The rows are grouped in 4 ways, from coarse to fine. Each group lies inside one group of the grouping before and may be the whole of it. The rows also spread widely along 16 directions, which tell nothing about the answers.
Some rows, each with its group in each grouping after it:
[ 14 -20 -30  -8   9  13  16 -13  -9  13 -10   7   0  -3 -46 -17 -35  -5
   5  20  35  -6 -21  34  10]
dumi Suvin tor nite
[-18  -2   0  11  30   4  21  41  12 -12   2  35 -14  22 -40 -35  -4 -40
  47  30  25 -14  -3 -24   1]
tama gil litaf Lib
[-30   1  54  -3 -25 -11 -40   8  -8 -12  13 -25  10 -18  16  -4   8   8
  -8 -56   0  37  40 -11  -9]
zan Zimog zoz zuru
[-47 -17  18  18  -2 -51  -2  37 -45  14   7  11  26  19  33  44 -41 -94
  20  -5  13  -4  -8 -34  -3]
tama gil nidan Nez
[  6 -19 -24  10  13 -41   1 -19  16  -5 -44  -4  -6 -16  28  22  26 -17
   0   4   4 -21 -11 -11 -23]
zan Zimog Vune Geze
[  5  -7  15  15  31  -3 -52   5  37 -13   5  -2  44 -11  31  33  -2 -12
  15  13  -2 -15  -1  50  -6]
tama sop Tik Vupe
[ 18  -5  18  14  24 -20  49  -8 -32 -36 -33  62 -10 -31 -51 -49  -8 -31
 -34  -8  13  73 -18 -20 -15]
zan fovi kog Rul
[ 34  -4 -69  19 -19   7 -51  12   7   0  -5 -10 -36  69  28 -55  -7  18
  44  25  19 -36  -4  26  10]
zan Mivi tuz ril
[ 13 -19  36  16  59 -48  21  41  21 -10  12  -1  37 -24  10   2  -6   7
 -12  36 -11  -1   5 -24  -5]
dumi Suvin bof peb
[-22   0   3 -14  46  -2 -50 -16  36   4   1 -27   0 -16  -3  10  37   6
   2  -5  18 -27  25  24   3]
tama sop bolo Mabi
[-19 -54  40  25 -41  -4  -8  -9  22   5  -2 -25  15  26  37  54 -25  -1
  55 -74  30  -9  -1 -10 -34]
dumi pideg midun Kenu
[-14   8  16   5   4 -61 -17  15 -24 -29 -11 -36 -13 -30  55   9   7 -19
 -47 -37  12 -11   4 -40   2]
zan Zimog zoz fesu
[-26   5 -29 -17  -2 -28  -5 -12  16 -17 -18 -33  13  32 -12  25  24   2
  12 -16   8  14  14   5 -31]
tama sop Tik tiga
[-17   1  30 -28 -20  -4  35  17  -8 -31 -23 -35  58  -2  40   9 -13  -3
  -3  -5  42  36  11 -13 -14]
dumi Suvin bof lapu
[ -2 -21  64  17  66  -1 -75  -3  -5  38  33  31  17 -27  15  -4  -9 -30
 -15   3  18   3  26  49  28]
tama sop bolo medus
[-12 -11  15  12   6   1 -30  -9  12 -10  -8  13  -6   7  29   6  -4 -32
  22 -26  29   7  -7  20  -8]
tama gil litaf Kek
[ 20   5 -52  -4 -22  -2  -8 -13 -51  17 -17  38 -42  27  53 -15  -3 -35
  -1  -1  -5  14 -19 -52  37]
tama sop porod Puzuf
[ 14  20  21  19 -58   1  47  10 -15  -3  -9  17  -4   2  -6 -11  -3   5
   8  11   3  -1  -2  -6 -23]
zan nako gipi demu
[  9 -33  28  25  -7 -15 -12   8 -11  -6   3   5 -14 -40 -17 -42 -30  -9
  -4  -3   9  17 -22  -6  18]
dumi bulok nivof balop
[-13 -21  -1  -1   3 -31  -3  -5 -14  25 -13  -2   0 -23  11  14  12 -27
   3   9  -4  -6   4 -31   7]
dumi bulok nivof Sazi
[ -2  -3   2  -7  16  16  12  -1  -8   6   4  48  34 -23 -35  48   8 -14
  -1 -16 -34  12  18 -20 -12]
zan Zimog fabo dof
[  4  54 -19 -30 -14  57 -47 -17  -9 -16  11  -8 -37 -19  15   3  36  13
 -22 -36  22 -43  22  11  32]
tama sop porod Puzuf
[ -1  12   1 -14 -24  22   3  14 -17  25  29  -4   5   8  10   5 -12  14
   3  -2 -11   1  23 -19  28]
dumi bulok nivof Sazi
[ 29 -15   2   3  40  19 -16 -16  31 -49 -27  29 -13 -25 -29 -29  32   9
   1 -22  27  -4  -6   4  -7]
tama sop Tik tiga
[  0  -4   0 -13  -3  27  22   7  -6 -10 -12  19  19  20  -1  13  -6 -12
  20 -15  24   1   5 -22   1]
tama sop porod Puzuf
[-10 -10  19  11  14 -11 -23 -13  30  -5 -11   1  -9 -35  -2  -1  16 -11
   6   4   8 -11  -7  19  -8]
tama gil litaf Lib
[  4  46  32  17  -9  23 -43  24 -12 -17  41  28   7  33  17   3  23   4
   8 -19  -5   6  40  30  -8]
tama sop bolo medus
[ -5 -14  42 -21 -41  37  -2 -28 -21  34   8   6   0 -21  13   4 -19   8
  -6 -36  14  24  13 -17  28]
tama sop porod Puzuf
[-12 -24  -3   3  63 -12 -14 -13  23 -14   0  24 -26  14 -20   6  19 -10
   8 -57  15  12  11 -20 -10]
tama gil litaf Kek
[ -3   6  -7   4  18  -3   3   6  16   0   7  -2 -19 -13   3  -3 -15  -5
  -5  -1   4 -13  -8   0  11]
zan Zimog Vune Geze
[ 24  34 -17  16  21 -10   7   4   1   6   6  23  -9 -20 -26 -15  18  -4
 -19  68 -17 -13  -7  39  -3]
dumi pideg midun Kenu
[  9 -18 -42 -48  23  46 -15 -48  41  35 -15 -14   4 -37  -5  15   6  41
  -3   3 -20 -12   6   4  30]
zan Zimog zoz zuru
[  3  25 -14  -1 -30 -36  44  12 -14 -19 -13   5  29  -3 -82  -9  31  25
 -16  31 -45  51  24   1 -49]
zan Zimog Vune Geze
[-76  47   8 -17 -10   1   1  18  47 -29  30 -37 -53  23   7 -13  42   6
  44 -53   4  34  27 -47  -9]
dumi Suvin tor nite
[ 35 -26  -4  10  -7 -48   5  15 -63 -39 -33  24  -6 -28 -11 -59 -14 -17
 -43   2   2  46 -22 -57  20]
tama sop Tik Vupe
[ 58 -64 -29  36  55 -16   9   2  35  -5 -20  46 -13  28 -31 -42 -21  17
  31  29   1  -6 -34   1  -6]
tama gil litaf Kek
[  3 -15  -5  15  45  -2 -76   1  38  -9  20  10   6 -17  -5  17  18   1
  17 -11 -25 -16   7  24   7]
tama sop Tik Vupe
[ 10  -7 -22  20 -35 -10 -33   6 -41  29  10  -2  -6  14  -7  18 -13 -18
  11   9   7 -44   2  18   0]
dumi pideg midun Kenu
[ 13 -23 -18  -9  -2 -22  69   4 -16   5 -11   0   1   9 -72 -25 -17  36
 -17  -1  -6  21   5 -50  -8]
zan Mivi tuz ril
[ 15  27  25  24  -4 -41 -18  52 -19 -48  -1 -16  10  -3  39 -46  -7  -7
 -28  27  16   2   4  11  -4]
zan Zimog zoz fesu
[-14   6  26 -13  -3 -11 -33  14 -11 -32 -16 -22  31 -37  43   8  12 -18
 -22 -10  14  -2  13 -12   5]
tama gil litaf Kek
[-17   9   1   6 -25 -11  21 -35  13 -46 -39  11  -8 -60   3  33  35 -23
 -13 -43 -16  19 -26 -28 -33]
zan Mivi tuz ril

New rows. What belongs after each?
[ -9 -24   5 -20 -20  -6 -17 -47 -13  48 -17 -21  24 -30 -29  26   8  11
 -19  -5   6  -3  26  33 -11]
zan Mivi tuz ril
[  8 -24 -21  -5   5   1  17  -2  -5   9  12 -17  -5  -9 -44  -5 -47  21
 -12 -11   2   4 -16  -6  18]
dumi pideg midun Kenu
[  3 -15   9  -7  23   8 -10  -9  -5  17   9   9 -13   3 -42 -14  -7   3
  -2 -15  36 -11  14  13  13]
tama sop Tik Vupe
[-23  -7  23 -11  -9 -10  11  -8 -33  24   8   8  21 -24 -18  38  -1 -21
 -12 -24   2  13  20 -20  -4]
dumi Suvin tor nite
[ -2  30 -12  -7  35  20  23  20  12 -32 -11  32  -4 -35   8  13  16 -34
  -7   7   4 -27  -8 -30  10]
zan Zimog Vune Geze
[ -4  17 -13 -17 -29  17  18  -1  22  -7   7 -20 -10  34 -15  -8   5  40
  20 -11   7   6  12  -6  -3]
tama sop Tik Vupe
[ 35  12 -34 -16 -24   5  19   5 -17 -45 -36 -27  26  30  15  30   9  32
 -21 -39  38 -38  20   2 -29]
zan Zimog Vune Geze
[-36  24  24 -20 -13   7 -22  10   6 -14  24 -14  14  10 -18 -11  12  13
   6 -29 -18  71  36  -5  -1]
tama sop porod Puzuf
[  8  29  -9 -38 -39  47  80  -6 -26  14  -7  10  47  -4  31  46 -34   2
 -19  17  -4  17  -7 -26  17]
dumi pideg midun Kenu
[ 19   8  31   3 -18  11  17 -24   7 -11   6  -5  13 -41  -7   9 -30  26
 -41 -11   8  16 -20  44   4]
tama sop Tik Vupe
[-11  36  -1  -3 -11   1   1   8  22 -10  31 -24   5 -11 -32   4   7  35
  -9   6 -32  22  12  22  -9]
dumi pideg midun Kenu
[-27  18   8  -2  31 -16  -2 -11  33  25  23 -19 -33   6  26  -2 -15  -2
  -8  -7   8  15   0  21  12]
zan Zimog zoz fesu
[ 20 -44 -18  25   9 -23  14   2  11   6  -2   7 -25   6  -3   8 -21  13
  15 -34 -12 -24 -17 -48  -1]
zan nako gipi demu
[ -3   4 -35  -9  11 -13  -1  -6  17 -23 -16  -2  19 -19 -16 -18   0   3
  -9  21 -36  53 -14   4  -1]
zan Mivi tuz ril
[ 12  -4   3  -4  25 -32  41 -25  21 -14  -4  25 -17   8  -2  -8  24  37
 -24 -36 -42  87   3 -56  -8]
tama sop Tik Vupe
[ 22 -12 -22   8  -5 -20 -12  -2 -30  34  17   4 -20  40  16 -14 -28   4
   1   4  13  13   1  16  12]
dumi Suvin bof peb
[ 23   5  12 -10  10  38 -13   5  -4 -17  26  33 -20  24 -19 -49  -2  37
  -3 -43   1  54  25 -21  29]
tama sop Tik Vupe
[ -3   6  31 -22 -46   3  -8   0 -35   5   5 -12  11   5  57   6  13  15
  -9 -40   9  37  38 -39   7]
dumi Suvin bof peb
[  3 -17  -6 -11   8  -3  26  -8   4  31   8  -6 -17  18 -30   6   3  24
  13  -9  24 -16  19 -11  -6]
dumi Suvin bof peb
[ 35   6 -49 -26  28  42 -34 -40 -10   4 -18  36 -21   2  -7 -24  30  14
 -19 -17   7  11  20  14  22]
zan Mivi tuz ril
[ 14 -42   1  14  34  15 -20  48 -32 -15  12  49   7 -13 -45  -9 -28 -39
  21 -18   5 -37  -3 -65  34]
tama sop porod Puzuf
[-21  16   1   2 -41  -9   4   6   3  15  12 -30  -1 -20   7   2 -14   4
  -1  19 -18  -9  -4  -6   8]
zan Mivi tuz ril
[ 11  50 -18 -17  20  27  20 -23  24 -22  15   9  14 -12  11  43 -10  24
 -42 -24 -26  30  -6  42  -3]
zan Zimog zoz fesu
[ -2  44 -47 -44   4  33  -2   0  12 -45  -6 -35 -11  13  24  22  28  26
 -19 -42  20 -43  18 -22  11]
tama gil nidan Nez
[ 15   5  34   5  24 -30  -3  35 -10 -11   8 -21  29  18  19 -11 -10  24
 -30   3  25  -5  37  15 -12]
zan Zimog fabo dof
[ 50 -19 -19  33  -6 -47  11  -1 -40 -17 -23  24  32  -6  41  27 -43 -15
 -41  -7 -28  24 -36   0 -11]
zan nako gipi demu
[ 41 -41  -7 -12  41  52 -43   0  12  25  16  -8  40  -8  27  34 -41  29
  -1 -12  23 -66  11  29  43]
dumi bulok nivof balop
[ 15  -3   4 -14  -7 -26 -41 -30 -28  11 -12   1   8  -1 -12 -38  23  21
 -36   1 -15  80  28  26   0]
tama sop porod Puzuf
[ 13 -44  -5   9  -1   5 -11   1  14  32 -12  20  11  -1   2 -27 -28 -12
  42  53  -5   5 -23  -1  21]
tama sop porod Puzuf
[  2   5  61  24   0 -37  30  -2   8  31   0  14 -15  -7  23  -4  40   4
   3  27  17 -11  25  -6 -29]
dumi Suvin tor nite
[ 31 -45  -6  -7 -12  33   6  22 -12 -24 -10   3  25 -21 -46 -19 -27  23
  14 -18  13 -20  -1 -34  19]
dumi bulok nivof Sazi
[  9 -25  37  40  44 -30  25  -1  69  -3  10  -3 -21  -7  32  -6 -26   7
  21   9  26  -1 -38  30 -15]
dumi Suvin bof peb
[-24  15   4 -33  44  28  33  18   0  21  17  13 -39 -15 -14 -20  -5 -15
  -7  -6  30 -30  17 -63  47]
zan Zimog zoz fesu
[  9  -5  10  -3  -4  18 -43 -32  22 -12 -29  11  10 -49  34  11  24 -12
  -1   2   3  -8 -10  31   1]
tama gil litaf Lib
[  8 -14  10  -8  -5 -45 -38 -21 -35  12 -23 -34  43 -23   9  27   1  -8
 -46  10  25 -13  16  44 -11]
tama sop Tik tiga
[  3  -4  23  -8  10   3  -7 -18  15 -39 -14  -9   3 -14  10 -10  15  16
 -14 -52  24  47  11  11  -9]
dumi bulok nivof Sazi
[-37  24 -14  -6  29 -12  -7   1  13   2   6 -12 -43   9  76   7   0 -45
   4 -12  22   3 -13 -29  26]
dumi pideg midun Kenu
[-15   7  45  14 -36 -12  -9   3  15 -13  -6 -14  10 -32  -1  13  29   1
  12   2   0 -14   8   3 -25]
tama sop porod Puzuf
[ -3 -18  53  20  -2   2  12  25  48  -5  10  -6  -4  -5  24 -42 -23  10
  36  25  15  -1 -14  -5   7]
tama gil nidan Nez
[-16  17 -17 -31 -41  -3  33  -6  -5  21   4 -30  -8 -10 -24   8  10  39
 -15 -10 -28  13  24 -41   3]
zan Zimog Vune Geze
[-14  15 -11  -3 -11 -12 -16  51 -47   3  26  -2  -1  28 -11 -12 -15 -26
   5  10   6 -28  22 -30  19]
tama gil nidan Nez
[ -4 -18 -64 -29 -25   5 -15 -34  -3  48  -2 -27   2  21  -6  39   0  26
  15  -8 -31   2  11 -12   8]
dumi pideg midun Kenu
[  7   7  -8  16  15   7  -6  15   7 -20  26   2  16 -19 -31  45 -17   2
  -7 -21 -13 -31  -7  17  -8]
dumi pideg midun Kenu
[ -2   3  39  33 -23  -9  -4  34  -8  14  23  20   7  23  20  42  17  -8
  29 -25  -3 -48  39 -28 -29]
zan Zimog Vune Geze
[-35  24  13 -20 -17  47   5 -29  40  33  20  -5 -22   9  -9  39  25   7
  34 -21  21 -41  24  24 -10]
tama gil nidan Nez
[ 10  32 -12  15 -41  13   0  10 -55  33  35  53 -14   0 -40  14 -15 -23
  -8  16 -35 -13   3   5  13]
tama gil litaf Lib
[ 16 -15  15  16  -2 -21  -1  25 -53  32   2  51  21 -15  -4 -14 -19 -48
  -5  57 -15  -3  -2 -18  19]
tama gil nidan Nez
[ -1 -14   0  10 -22  28 -57  21  -2 -15   2 -19  22  15  -7  25   2 -15
  47 -22  51 -74  22  43 -13]
dumi bulok nivof Sazi
[  8 -32  13 -19  25  24 -22 -34  42  28   8 -12 -28 -19  16   6  28  52
  10 -45   9 -21  27 -27  17]
dumi Suvin tor nite
[  0  -3  -4 -12  37  -7 -55  -7  19  18  -9  -6  -2   4  54 -14  28 -13
   9  29  15 -13  19   5  23]
tama sop Tik tiga
[ 26 -30  10  28  53 -39   0   8   5  18 -14  45  27   0  26  12  -1 -26
   3  38 -16   1  -3  -2 -12]
zan Zimog zoz fesu
[ 25  -3 -37  -3  37 -14 -16  -1 -10  36  35  -4   0  46 -32  11 -14  35
 -10   1   1  -4  28  42   1]
dumi Suvin bof peb
[-29  -1  15   4  -4 -41  18  22  -5   2   2 -14 -10  24  22   6   3 -15
   9  -9  10  -3  12 -48  -9]
tama gil litaf Kek
[-14   2 -13  12 -24 -20  -3 -19   7  12  -7  13 -20  18  17  10  27  -7
  21 -16 -28  24   6 -22 -21]
zan Mivi tuz ril
[ 48   9 -10  -1  11  46   9  36 -10 -63 -10  22  49 -19  12 -13 -33   2
 -12  15  15  -7 -19  12  21]
dumi bulok nivof balop
[  4   8 -11  33  15 -16   5  25  27 -17  33  -3 -17   1  -2  37 -14   5
  15 -16 -12 -51 -20   0 -11]
dumi Suvin tor nite
[  5  -1   2  11  15 -57 -11  42 -40 -12   8 -10  32  28  46  17  -4 -16
 -20  -8  -8  10  26 -36   0]
dumi bulok nivof Sazi
[ 10 -18   8 -10   4  11  23  -8 -11  18  -8  12   4  25 -14 -17 -29   4
   0  -2  39  12   6  12   6]
tama gil litaf Lib
[ 34 -10 -40  22 -15 -80  20  -5 -29  -7   6 -20 -37  34 -43 -22 -10  60
 -47 -35 -41  39   0 -24 -24]
zan Zimog zoz fesu
[ 28 -34 -17   8  -4   9 -37   9 -16  -9  -4  27  35 -15   2  20 -13  -6
  12  -8 -36  -2  -9 -27  15]
tama sop porod Puzuf
[ 10 -11 -16  -1  20   9 -21  -5  -5 -11 -20  34 -11 -34   9   9  21 -28
   0 -20  -3 -16   0 -32  10]
zan Zimog Vune Geze
[-32   0  20   9 -20 -30  13  -1  -2  -6   4 -24 -41  -3  53  12 -24 -27
  -4 -50  24   3 -25 -46  13]
tama sop porod Puzuf
[-14 -15   0  -4  28 -46 -21   8 -10  13   5  -7  11   2  22 -16 -18 -19
 -15  16 -15  51   0 -21  25]
tama sop Tik Vupe
[ 15 -29 -26  15   2   2 -48 -44  -5  42 -14  25 -14 -10  25  36 -11 -41
  13   4  13 -45 -26  49   7]
tama gil nidan Nez
[ -1  -7  10  -2  24  -1 -20  -4 -31  10  -5  52  19 -10   5  11   1 -47
  -8  -1  -4  27  12  -5  10]
tama gil litaf Lib
[  1 -48  49   9  69  30 -44 -12   7  10   7  57  10   5  19  11  -8 -38
  25 -54  43   8  15   2  16]
tama sop bolo medus
[ 45 -27 -17   1  20   9 -73 -33   6  -4 -17 -10  -2 -47 -22  -1  13  30
 -31  -9  16 -58   2  60   9]
tama gil litaf Lib
[  8  -9  25 -11 -21 -11  16 -44 -17  25 -19   2  -2 -13  56  -1 -25  -6
 -34 -11  24  50 -17   8  18]
tama sop Tik Vupe
[ 12 -73 -29  13   6 -48 -53 -21 -29  13 -26 -20  29 -21   3  44 -46 -33
 -10 -21  14 -32 -32  14   7]
tama sop Tik Vupe
[-39 -16 -33 -33   4  -4 -43 -21 -13  30   2 -40  18 -21 -11  59  -7 -29
   5 -22  21 -26  11  21   9]
dumi Suvin bof peb
[-16 -26  -3  10  16 -13 -22   0  21  19  16 -18   3  -9   1  14 -32 -14
  19   1   2  -4 -14  23  13]
dumi bulok nivof Sazi
[-13  34  36  16  51   6 -35  26   7 -11  35  53  -5 -16  -4 -30  23 -37
   7  18  -9  41  19  24   7]
dumi Suvin tor nite
[ 18 -20 -21 -32   7   9 -14  -5  11 -25 -46 -18  43  32  55 -17   5  23
   9  -7  21  42  19  -6  -2]
zan Zimog zoz fesu
[  4 -23  -7   4  10   9  26  11  11 -18   3   7  14  12  -1  20 -32  -3
  18 -32   6   9 -13 -22   4]
dumi bulok nivof Sazi
[ 22 -11  49   6 -35  -4 -33 -37  11   2 -12  -7 -24 -31   8 -30  47  47
 -13 -28  13  11  24  10 -10]
tama sop Tik Vupe
[  4  -1  38  27 -34 -61   8   8 -15 -59 -36 -16  25 -22  20  11  40   4
 -25 -35  -2  17  14 -29 -58]
zan Mivi tuz ril
[-18  -8 -24 -18  38 -33 -18 -18  21  49   9 -27   5 -29  18  20   5  11
 -24  28 -47  -2  11 -20  26]
zan Mivi tuz ril
[-13 -13  21  -1  -8 -28 -14  26 -15 -30 -21 -26  28 -35  55  22  -7 -25
 -14 -23  10 -20   0 -49   5]
zan Zimog zoz fesu
[-19   2 -51 -10 -46 -36  72 -22   7   7 -14 -39 -37  10 -31  -4 -17  30
  -7  -7 -21  24 -28 -46 -11]
zan Mivi tuz ril
[ -5 -14  -4 -10 -27 -31  22 -18 -10  12  -8 -27 -28  14 -33 -43   4  44
 -17 -27   1  47  20 -28  -8]
zan Mivi tuz ril
[ 55 -23  -5   7 -26  10 -48  -5 -32  39  14   7  27   9 -28 -18 -20  53
 -17  17 -15  -5  31  55   5]
zan Zimog fabo dof
[-24  -9  19  10   1   4 -43   3  22 -19  15 -13  -6 -20  28 -11 -40 -24
  13 -26   5  34 -29  15  25]
tama sop porod Puzuf
[ 13 -12  10  21  31 -33 -11 -12 -37  16   1  46  23  -1 -44  21  -9 -35
 -28   4   2  16   8  48 -21]
tama gil litaf Lib
[ -4 -23  12  -5 -13   4  26 -27  22  14  -8   2  23  -3 -18  27  -1  18
  16 -18  -9  40   5  11 -20]
dumi bulok nivof Sazi
[-32  19 -16  -1 -20   4  19  36  35 -21  13 -33   0  24  15  21   4   3
  46   1  -9 -21   1 -40 -10]
dumi pideg midun Kenu
[-13 -26 -46  -5 -49 -27 -11 -31 -24   5 -51 -26   7  -9  43  59  11 -39
  14 -16   9 -26 -21 -27 -18]
dumi pideg midun Kenu
[  4  -1 -13  26   9  -9  17  -3   1  17   8  28 -25   3 -18  14  -8 -19
   8   1   2 -36 -13   1  -7]
zan Mivi tuz ril
[-37  10 -14  16  36 -74 -45  17  -2 -34  -6  -1  25  13 -11  27  36 -52
   5  -1 -23  37  13   8 -38]
tama sop Tik Vupe
[  6  -8  -4  -4 -13   5  26  28 -28  -1  14  10  35  18  -8  21 -32   3
   3  -9 -16  20   8 -40   5]
dumi pideg midun Kenu
[ -3   7 -20   3 -56   5   3  -2   8 -33 -15 -16  15   7 -21  19  16  15
  35 -14   2   0  -3  16 -40]
dumi Suvin tor nite
[-10  53 -30 -36  -4  -6  21 -20  39 -16 -15 -63 -25   1   9 -13  51  61
 -32   6   9 -14  26   5 -11]
zan Mivi tuz ril
[ -1  12  28   2 -21   4  19 -12  19  28  13  -7   2  17  33   7   0  23
  13   9  13  13  13  26 -12]
dumi Suvin tor nite
